The rows of a group lie close to one hidden flat surface of 11 dimensions, which passes through zero. Surfaces can cross.
(in the rows, 100 means zero)
Some rows, each with its group after it:
92, 87, 87, 127, 114, 107, 98, 109, 80, 106, 110, 62, 107, 96, 121, 115, 94, 113, 128, 106, 118, 108, 109 -> q73
128, 85, 123, 78, 62, 100, 123, 99, 93, 118, 44, 98, 99, 91, 88, 74, 111, 119, 100, 136, 113, 107, 86 -> q987
94, 79, 106, 105, 85, 128, 118, 88, 70, 90, 98, 63, 127, 93, 95, 116, 81, 128, 132, 124, 119, 120, 122 -> q73
83, 99, 96, 100, 105, 111, 94, 70, 96, 72, 82, 90, 125, 105, 70, 113, 103, 122, 76, 107, 109, 106, 95 -> q126
126, 100, 79, 62, 111, 94, 102, 127, 98, 115, 95, 106, 76, 111, 111, 102, 89, 116, 100, 95, 116, 92, 90 -> q126
115, 99, 92, 75, 115, 76, 91, 95, 96, 117, 99, 147, 128, 125, 89, 139, 95, 81, 111, 121, 70, 89, 89 -> q126
116, 94, 102, 101, 86, 99, 101, 115, 84, 102, 91, 99, 103, 128, 112, 132, 83, 103, 144, 115, 104, 101, 98 -> q987
116, 100, 110, 111, 90, 97, 108, 71, 85, 109, 105, 108, 108, 98, 77, 97, 94, 101, 107, 137, 76, 103, 65 -> q102
123, 120, 95, 107, 98, 89, 116, 110, 99, 118, 102, 106, 73, 115, 96, 101, 91, 108, 111, 119, 91, 112, 63 -> q998
51, 100, 72, 129, 116, 120, 124, 91, 95, 85, 117, 58, 94, 75, 102, 144, 92, 122, 112, 90, 105, 154, 104 -> q45
103, 124, 101, 125, 87, 100, 107, 99, 89, 89, 97, 73, 141, 108, 106, 108, 123, 85, 101, 112, 117, 97, 124 -> q987
101, 123, 103, 136, 123, 74, 81, 76, 109, 126, 105, 123, 130, 122, 102, 121, 105, 87, 96, 90, 87, 83, 83 -> q126
102, 80, 122, 101, 81, 106, 100, 118, 116, 107, 74, 101, 78, 82, 106, 61, 114, 96, 99, 95, 102, 107, 117 -> q73
90, 95, 119, 115, 104, 87, 89, 99, 127, 112, 76, 129, 94, 116, 112, 120, 86, 98, 116, 70, 93, 104, 96 -> q102
102, 112, 114, 125, 94, 79, 88, 105, 100, 120, 84, 115, 141, 131, 117, 129, 106, 72, 120, 105, 101, 82, 118 -> q102
134, 113, 98, 116, 103, 93, 104, 131, 102, 99, 110, 104, 80, 96, 125, 88, 111, 82, 130, 94, 104, 118, 103 -> q998
66, 82, 85, 126, 127, 67, 88, 124, 124, 148, 64, 101, 82, 92, 104, 110, 130, 99, 81, 132, 80, 124, 80 -> q45
81, 130, 112, 121, 66, 96, 111, 98, 107, 109, 123, 73, 59, 103, 123, 79, 89, 94, 90, 69, 107, 75, 79 -> q126
91, 116, 75, 119, 100, 114, 86, 126, 109, 42, 89, 59, 77, 111, 121, 108, 118, 107, 100, 63, 136, 116, 106 -> q126
121, 110, 117, 97, 96, 109, 111, 60, 99, 84, 95, 122, 123, 95, 71, 92, 98, 109, 92, 102, 94, 108, 88 -> q126
87, 91, 99, 94, 123, 129, 121, 101, 95, 98, 145, 101, 104, 92, 85, 104, 66, 112, 105, 99, 95, 125, 142 -> q45
111, 133, 72, 68, 128, 91, 131, 106, 97, 119, 122, 110, 103, 99, 89, 120, 98, 104, 74, 106, 96, 109, 97 -> q987
92, 106, 90, 132, 127, 98, 81, 90, 110, 99, 116, 100, 98, 82, 120, 100, 110, 94, 102, 63, 99, 107, 94 -> q73
74, 78, 107, 108, 99, 98, 69, 106, 117, 101, 99, 91, 67, 88, 100, 55, 109, 98, 70, 92, 95, 79, 93 -> q998
98, 119, 131, 143, 92, 113, 106, 66, 96, 87, 96, 90, 148, 114, 70, 89, 101, 107, 88, 119, 111, 103, 123 -> q987
126, 118, 101, 112, 102, 95, 110, 102, 92, 118, 106, 91, 98, 99, 113, 89, 100, 105, 109, 96, 113, 93, 91 -> q987
77, 108, 120, 127, 105, 117, 114, 57, 95, 93, 158, 109, 121, 77, 66, 83, 86, 84, 92, 116, 57, 114, 113 -> q45
125, 73, 118, 89, 82, 103, 75, 88, 80, 79, 89, 117, 140, 114, 102, 108, 98, 84, 141, 116, 99, 77, 109 -> q126
80, 105, 116, 125, 75, 101, 113, 104, 96, 104, 92, 72, 102, 117, 77, 94, 100, 104, 88, 152, 93, 106, 99 -> q45
119, 93, 83, 97, 144, 92, 70, 95, 97, 99, 110, 115, 112, 93, 106, 95, 108, 104, 95, 82, 106, 88, 99 -> q126
118, 107, 104, 91, 95, 115, 125, 78, 83, 88, 107, 93, 121, 83, 67, 81, 105, 108, 86, 133, 98, 116, 101 -> q102
103, 106, 112, 155, 132, 108, 71, 115, 126, 89, 123, 98, 53, 98, 124, 58, 93, 107, 114, 44, 113, 113, 101 -> q987
69, 88, 98, 99, 98, 98, 95, 88, 92, 101, 121, 100, 109, 105, 89, 123, 87, 85, 101, 120, 74, 91, 100 -> q987
109, 113, 84, 115, 152, 98, 110, 65, 112, 113, 117, 135, 112, 66, 87, 107, 103, 113, 90, 74, 84, 139, 84 -> q73
61, 109, 94, 109, 104, 88, 81, 92, 120, 115, 113, 85, 70, 91, 124, 86, 101, 97, 66, 49, 105, 61, 87 -> q73
105, 83, 108, 105, 96, 91, 82, 103, 96, 102, 84, 106, 117, 102, 97, 93, 116, 86, 105, 124, 90, 94, 106 -> q73
85, 106, 96, 106, 81, 113, 103, 89, 111, 70, 79, 72, 100, 62, 126, 88, 133, 94, 87, 46, 129, 104, 109 -> q45
86, 104, 107, 98, 105, 78, 98, 126, 127, 129, 62, 117, 102, 134, 109, 123, 101, 98, 92, 92, 107, 97, 116 -> q102
71, 69, 125, 89, 118, 121, 94, 107, 121, 117, 140, 118, 51, 94, 85, 59, 50, 114, 86, 79, 81, 94, 120 -> q998
112, 117, 107, 94, 109, 91, 117, 119, 95, 144, 132, 108, 108, 102, 99, 80, 97, 83, 87, 126, 93, 87, 130 -> q45
82, 110, 94, 125, 93, 104, 104, 101, 91, 89, 138, 79, 120, 75, 123, 100, 121, 60, 114, 95, 88, 98, 122 -> q126
121, 126, 93, 121, 98, 101, 71, 98, 89, 46, 122, 89, 112, 122, 117, 100, 111, 77, 115, 77, 115, 76, 93 -> q45
102, 105, 106, 97, 137, 104, 123, 85, 80, 149, 130, 106, 156, 102, 81, 118, 76, 111, 95, 126, 99, 100, 145 -> q987
88, 102, 89, 92, 98, 118, 116, 100, 90, 88, 122, 83, 95, 97, 100, 117, 82, 110, 107, 86, 109, 111, 111 -> q987
87, 101, 100, 92, 96, 116, 121, 92, 89, 105, 137, 91, 78, 95, 94, 102, 64, 112, 109, 98, 90, 106, 97 -> q45
103, 96, 104, 81, 102, 97, 74, 102, 107, 77, 91, 115, 107, 117, 76, 84, 112, 92, 67, 117, 91, 81, 101 -> q102
93, 110, 121, 121, 82, 104, 104, 129, 100, 107, 97, 69, 89, 134, 93, 84, 87, 107, 94, 133, 113, 94, 116 -> q102
81, 152, 91, 112, 83, 96, 126, 105, 104, 105, 138, 75, 90, 104, 123, 113, 100, 79, 87, 68, 106, 84, 104 -> q73
96, 104, 124, 112, 100, 86, 121, 122, 114, 161, 87, 107, 88, 121, 90, 93, 79, 112, 94, 129, 94, 107, 108 -> q998
88, 133, 93, 108, 120, 94, 102, 83, 98, 90, 101, 104, 158, 130, 81, 144, 105, 95, 79, 106, 106, 96, 124 -> q998
118, 85, 106, 86, 107, 92, 92, 119, 99, 130, 112, 120, 83, 112, 113, 90, 79, 96, 116, 106, 92, 79, 101 -> q45
96, 101, 74, 96, 119, 96, 110, 103, 99, 93, 97, 103, 91, 88, 65, 110, 117, 107, 77, 146, 76, 141, 75 -> q73
84, 80, 92, 102, 130, 106, 76, 61, 93, 85, 105, 114, 142, 95, 90, 131, 93, 107, 102, 86, 93, 96, 105 -> q998
102, 97, 98, 87, 88, 78, 91, 104, 93, 123, 79, 97, 118, 96, 101, 86, 133, 79, 75, 130, 94, 67, 94 -> q73
95, 126, 108, 78, 57, 108, 149, 127, 98, 84, 84, 94, 99, 149, 73, 143, 78, 107, 105, 142, 101, 127, 115 -> q998
73, 101, 116, 91, 92, 113, 134, 101, 101, 135, 131, 93, 51, 121, 83, 110, 29, 138, 104, 109, 89, 106, 87 -> q998
79, 80, 109, 104, 84, 120, 96, 83, 99, 70, 105, 91, 104, 86, 94, 99, 97, 97, 108, 91, 93, 108, 112 -> q987
83, 99, 108, 82, 99, 110, 132, 109, 113, 112, 124, 119, 106, 72, 103, 104, 99, 74, 99, 88, 79, 124, 146 -> q73
90, 105, 94, 97, 83, 110, 142, 83, 112, 97, 71, 96, 79, 72, 86, 113, 104, 126, 91, 91, 96, 150, 71 -> q102
135, 106, 79, 44, 113, 79, 135, 105, 92, 165, 115, 131, 71, 87, 118, 120, 68, 117, 112, 84, 91, 90, 64 -> q45
129, 131, 99, 90, 89, 97, 106, 90, 93, 84, 105, 111, 112, 132, 108, 131, 80, 101, 117, 76, 114, 84, 87 -> q102
75, 109, 132, 137, 61, 124, 117, 70, 89, 88, 128, 60, 104, 95, 92, 77, 84, 101, 101, 103, 99, 93, 111 -> q998
97, 101, 88, 113, 135, 82, 74, 93, 104, 110, 106, 112, 109, 102, 104, 103, 108, 98, 88, 93, 93, 88, 87 -> q998
85, 121, 117, 127, 62, 86, 130, 110, 104, 114, 94, 88, 92, 112, 74, 95, 113, 82, 86, 160, 69, 119, 86 -> q73
94, 92, 71, 68, 93, 103, 115, 117, 93, 79, 77, 80, 106, 71, 100, 102, 143, 92, 82, 119, 109, 122, 114 -> q102
81, 119, 123, 144, 88, 81, 103, 96, 114, 138, 103, 93, 78, 107, 101, 80, 98, 96, 88, 108, 85, 89, 73 -> q126
96, 109, 113, 95, 95, 108, 114, 110, 122, 100, 76, 106, 98, 94, 97, 82, 111, 104, 77, 79, 116, 110, 123 -> q998
103, 98, 81, 82, 74, 80, 111, 92, 88, 113, 82, 101, 86, 105, 113, 144, 94, 104, 127, 107, 88, 96, 45 -> q102
105, 87, 127, 115, 80, 107, 104, 97, 114, 94, 62, 109, 100, 95, 89, 80, 108, 106, 101, 108, 102, 119, 100 -> q45
110, 103, 107, 88, 130, 85, 78, 80, 122, 115, 78, 139, 116, 94, 82, 69, 122, 102, 49, 81, 98, 79, 98 -> q987
113, 81, 127, 110, 79, 115, 118, 105, 99, 106, 91, 101, 96, 81, 96, 71, 101, 101, 122, 115, 97, 124, 116 -> q126
104, 90, 94, 80, 83, 117, 88, 119, 83, 63, 115, 74, 90, 113, 98, 84, 95, 99, 100, 113, 115, 78, 108 -> q102

New rows. What belongs after each?
105, 79, 125, 137, 124, 105, 81, 105, 121, 104, 100, 133, 100, 94, 107, 83, 94, 93, 129, 81, 86, 126, 126 -> q998
106, 111, 84, 106, 118, 78, 82, 130, 96, 119, 116, 95, 92, 121, 115, 103, 108, 84, 98, 114, 100, 79, 95 -> q45
90, 85, 69, 81, 127, 104, 67, 151, 88, 90, 125, 75, 92, 123, 140, 121, 86, 99, 117, 77, 134, 73, 141 -> q45
126, 94, 119, 94, 88, 95, 96, 93, 92, 120, 85, 104, 100, 116, 103, 87, 83, 118, 108, 103, 112, 75, 87 -> q126
95, 84, 92, 120, 96, 80, 90, 130, 98, 128, 120, 102, 55, 84, 129, 93, 105, 73, 138, 112, 67, 105, 72 -> q987
112, 99, 124, 128, 121, 105, 81, 63, 96, 98, 122, 128, 158, 94, 102, 99, 99, 77, 118, 80, 91, 91, 134 -> q102
105, 88, 114, 131, 81, 108, 89, 121, 107, 84, 84, 80, 76, 103, 121, 81, 103, 103, 129, 92, 118, 111, 102 -> q987
117, 91, 108, 102, 104, 113, 102, 73, 102, 106, 78, 96, 121, 52, 114, 62, 123, 112, 90, 64, 125, 101, 112 -> q73
142, 162, 98, 120, 87, 92, 123, 104, 104, 97, 105, 87, 97, 94, 122, 79, 128, 85, 93, 71, 123, 100, 89 -> q73
113, 95, 103, 133, 93, 120, 85, 65, 81, 70, 127, 82, 120, 57, 121, 72, 119, 85, 126, 67, 104, 95, 99 -> q998
143, 113, 111, 120, 108, 92, 91, 125, 109, 107, 110, 120, 97, 88, 134, 72, 118, 70, 129, 71, 106, 103, 116 -> q45
123, 87, 119, 85, 94, 104, 87, 91, 106, 99, 79, 117, 102, 103, 108, 80, 92, 110, 105, 75, 116, 82, 104 -> q73
100, 96, 85, 108, 125, 114, 98, 113, 123, 53, 64, 102, 97, 98, 81, 114, 115, 123, 94, 90, 114, 161, 111 -> q126
73, 104, 96, 118, 74, 102, 101, 95, 104, 87, 72, 60, 85, 99, 108, 112, 110, 113, 93, 91, 116, 103, 77 -> q998
123, 96, 84, 86, 119, 89, 107, 110, 98, 119, 83, 108, 103, 80, 99, 88, 125, 104, 87, 115, 105, 111, 91 -> q73
89, 105, 102, 106, 88, 114, 128, 88, 98, 94, 75, 88, 133, 96, 115, 141, 95, 111, 119, 76, 126, 120, 126 -> q998
71, 80, 110, 82, 115, 103, 91, 73, 121, 119, 113, 125, 75, 79, 89, 81, 76, 114, 69, 66, 82, 80, 92 -> q126
128, 83, 101, 97, 131, 98, 58, 114, 106, 70, 84, 131, 118, 117, 113, 102, 108, 94, 121, 79, 114, 97, 118 -> q45
142, 131, 108, 152, 85, 113, 100, 111, 86, 59, 124, 80, 114, 108, 136, 100, 109, 75, 159, 76, 124, 113, 114 -> q45
92, 66, 112, 131, 127, 103, 94, 61, 90, 126, 93, 116, 149, 69, 87, 108, 104, 104, 117, 123, 80, 127, 112 -> q73
79, 68, 119, 60, 105, 108, 98, 63, 103, 122, 94, 132, 135, 76, 89, 101, 84, 103, 81, 79, 91, 75, 129 -> q73
61, 66, 113, 88, 66, 101, 77, 98, 90, 90, 78, 70, 77, 140, 79, 104, 69, 128, 89, 139, 100, 65, 73 -> q73
112, 107, 119, 114, 92, 103, 117, 97, 99, 134, 114, 95, 86, 83, 109, 62, 91, 103, 103, 99, 100, 99, 99 -> q998
93, 125, 109, 130, 95, 104, 118, 97, 110, 110, 109, 83, 76, 89, 108, 76, 100, 105, 87, 81, 109, 106, 93 -> q126
98, 120, 84, 89, 100, 89, 108, 99, 87, 111, 108, 86, 96, 120, 96, 121, 91, 111, 87, 112, 104, 84, 77 -> q73
98, 126, 94, 106, 89, 100, 113, 119, 110, 89, 92, 79, 76, 114, 108, 104, 101, 108, 94, 92, 117, 106, 97 -> q102
136, 70, 114, 104, 96, 103, 63, 101, 89, 85, 97, 108, 86, 95, 100, 49, 101, 102, 120, 112, 98, 82, 80 -> q126
91, 86, 105, 109, 98, 96, 94, 102, 99, 102, 79, 106, 112, 115, 91, 119, 96, 101, 115, 125, 91, 110, 97 -> q998
114, 115, 128, 126, 62, 91, 117, 72, 94, 108, 74, 102, 129, 107, 72, 93, 117, 93, 98, 151, 84, 105, 75 -> q45
87, 82, 120, 97, 83, 124, 101, 116, 103, 65, 118, 104, 94, 114, 89, 98, 79, 85, 121, 112, 87, 116, 140 -> q998
67, 75, 115, 87, 59, 111, 113, 72, 106, 97, 54, 81, 102, 80, 88, 96, 107, 118, 79, 102, 107, 99, 92 -> q45
108, 95, 114, 108, 123, 106, 106, 99, 97, 122, 124, 123, 130, 100, 102, 105, 79, 93, 121, 96, 95, 105, 144 -> q998
46, 34, 103, 63, 97, 101, 75, 112, 125, 96, 66, 118, 79, 95, 74, 98, 99, 100, 77, 119, 68, 104, 112 -> q987
138, 122, 93, 82, 134, 101, 113, 73, 85, 107, 126, 127, 147, 80, 69, 86, 114, 93, 71, 113, 93, 101, 112 -> q102
114, 107, 92, 95, 118, 76, 83, 126, 122, 106, 97, 139, 88, 95, 101, 85, 131, 64, 86, 105, 72, 108, 94 -> q73
96, 103, 110, 128, 88, 107, 109, 78, 81, 115, 112, 81, 125, 90, 111, 104, 96, 98, 125, 103, 103, 94, 105 -> q998
106, 99, 126, 117, 107, 88, 86, 96, 96, 133, 116, 132, 133, 129, 117, 123, 74, 80, 136, 88, 88, 74, 120 -> q73
119, 123, 88, 98, 102, 90, 130, 126, 92, 121, 99, 99, 97, 115, 92, 119, 100, 104, 104, 137, 96, 125, 97 -> q987
73, 76, 123, 120, 110, 116, 90, 75, 105, 96, 112, 106, 118, 85, 84, 88, 93, 99, 95, 97, 89, 105, 128 -> q987
121, 95, 135, 82, 61, 103, 94, 98, 99, 99, 91, 104, 105, 106, 102, 53, 101, 86, 94, 100, 108, 56, 115 -> q45
89, 100, 129, 156, 83, 116, 91, 139, 98, 88, 120, 64, 100, 112, 112, 66, 107, 79, 122, 125, 109, 110, 155 -> q45
125, 92, 109, 107, 96, 108, 85, 98, 96, 86, 76, 95, 97, 96, 111, 76, 110, 111, 108, 86, 123, 96, 94 -> q73
118, 104, 101, 115, 108, 79, 99, 122, 100, 136, 93, 106, 84, 124, 106, 103, 95, 104, 114, 127, 95, 104, 81 -> q73
106, 75, 131, 130, 78, 98, 115, 102, 86, 144, 82, 98, 114, 99, 112, 106, 86, 102, 150, 135, 94, 117, 110 -> q998
65, 97, 113, 128, 91, 92, 97, 125, 132, 105, 99, 95, 45, 97, 95, 79, 108, 88, 84, 110, 73, 121, 88 -> q73
101, 109, 76, 84, 86, 80, 73, 83, 72, 86, 89, 77, 137, 129, 84, 118, 124, 91, 73, 147, 102, 45, 65 -> q73
113, 100, 60, 66, 138, 89, 94, 115, 93, 98, 116, 112, 99, 98, 91, 113, 110, 99, 84, 111, 96, 101, 93 -> q126
68, 109, 128, 86, 39, 106, 122, 88, 115, 87, 112, 112, 75, 107, 103, 111, 77, 71, 112, 74, 71, 87, 96 -> q126
115, 138, 91, 110, 106, 86, 135, 79, 97, 128, 123, 113, 102, 75, 96, 101, 111, 90, 89, 100, 77, 114, 73 -> q45
136, 129, 103, 116, 99, 111, 123, 93, 81, 96, 116, 84, 127, 101, 116, 102, 96, 110, 120, 87, 131, 107, 113 -> q987
111, 98, 111, 81, 83, 135, 123, 108, 104, 57, 104, 100, 77, 98, 94, 91, 74, 119, 118, 75, 116, 129, 122 -> q73
63, 107, 146, 124, 44, 110, 130, 117, 144, 97, 15, 77, 105, 115, 87, 88, 121, 111, 72, 105, 128, 131, 141 -> q998
90, 114, 103, 98, 96, 110, 93, 117, 97, 88, 121, 73, 95, 129, 107, 94, 85, 101, 87, 87, 124, 69, 126 -> q102
70, 85, 104, 50, 94, 111, 94, 104, 108, 90, 86, 89, 90, 121, 64, 87, 85, 127, 42, 115, 115, 72, 115 -> q45
96, 110, 117, 118, 85, 109, 106, 84, 108, 70, 101, 102, 73, 123, 53, 90, 83, 118, 89, 128, 80, 122, 67 -> q45
80, 76, 93, 117, 125, 97, 71, 111, 114, 88, 73, 109, 116, 112, 103, 126, 108, 103, 108, 97, 101, 116, 116 -> q126
141, 109, 94, 108, 101, 67, 92, 111, 81, 130, 86, 118, 117, 131, 117, 125, 106, 88, 135, 132, 92, 85, 71 -> q45
92, 101, 96, 85, 84, 107, 97, 95, 92, 55, 86, 90, 138, 105, 90, 120, 124, 83, 93, 107, 110, 99, 123 -> q998
98, 70, 147, 124, 101, 111, 80, 79, 113, 94, 114, 136, 92, 103, 57, 56, 80, 99, 101, 129, 60, 110, 97 -> q998
74, 86, 126, 136, 107, 113, 93, 92, 111, 93, 98, 100, 110, 97, 77, 82, 100, 103, 90, 113, 90, 120, 127 -> q987
110, 86, 101, 73, 97, 109, 100, 114, 91, 102, 90, 98, 102, 118, 105, 107, 82, 116, 112, 105, 120, 89, 115 -> q45
112, 86, 116, 81, 110, 99, 92, 82, 107, 105, 85, 140, 111, 110, 65, 93, 91, 107, 85, 122, 81, 100, 94 -> q45
98, 83, 107, 127, 92, 107, 88, 86, 101, 73, 118, 111, 101, 67, 112, 89, 114, 70, 136, 84, 73, 118, 100 -> q987
123, 83, 100, 46, 57, 124, 144, 54, 64, 83, 106, 109, 118, 76, 85, 130, 70, 113, 138, 111, 90, 111, 76 -> q987
95, 113, 118, 81, 88, 98, 114, 105, 98, 128, 101, 102, 95, 157, 102, 134, 40, 126, 109, 87, 120, 66, 110 -> q102
118, 74, 123, 97, 88, 100, 81, 101, 94, 106, 92, 117, 104, 106, 106, 89, 91, 93, 128, 108, 93, 84, 102 -> q126
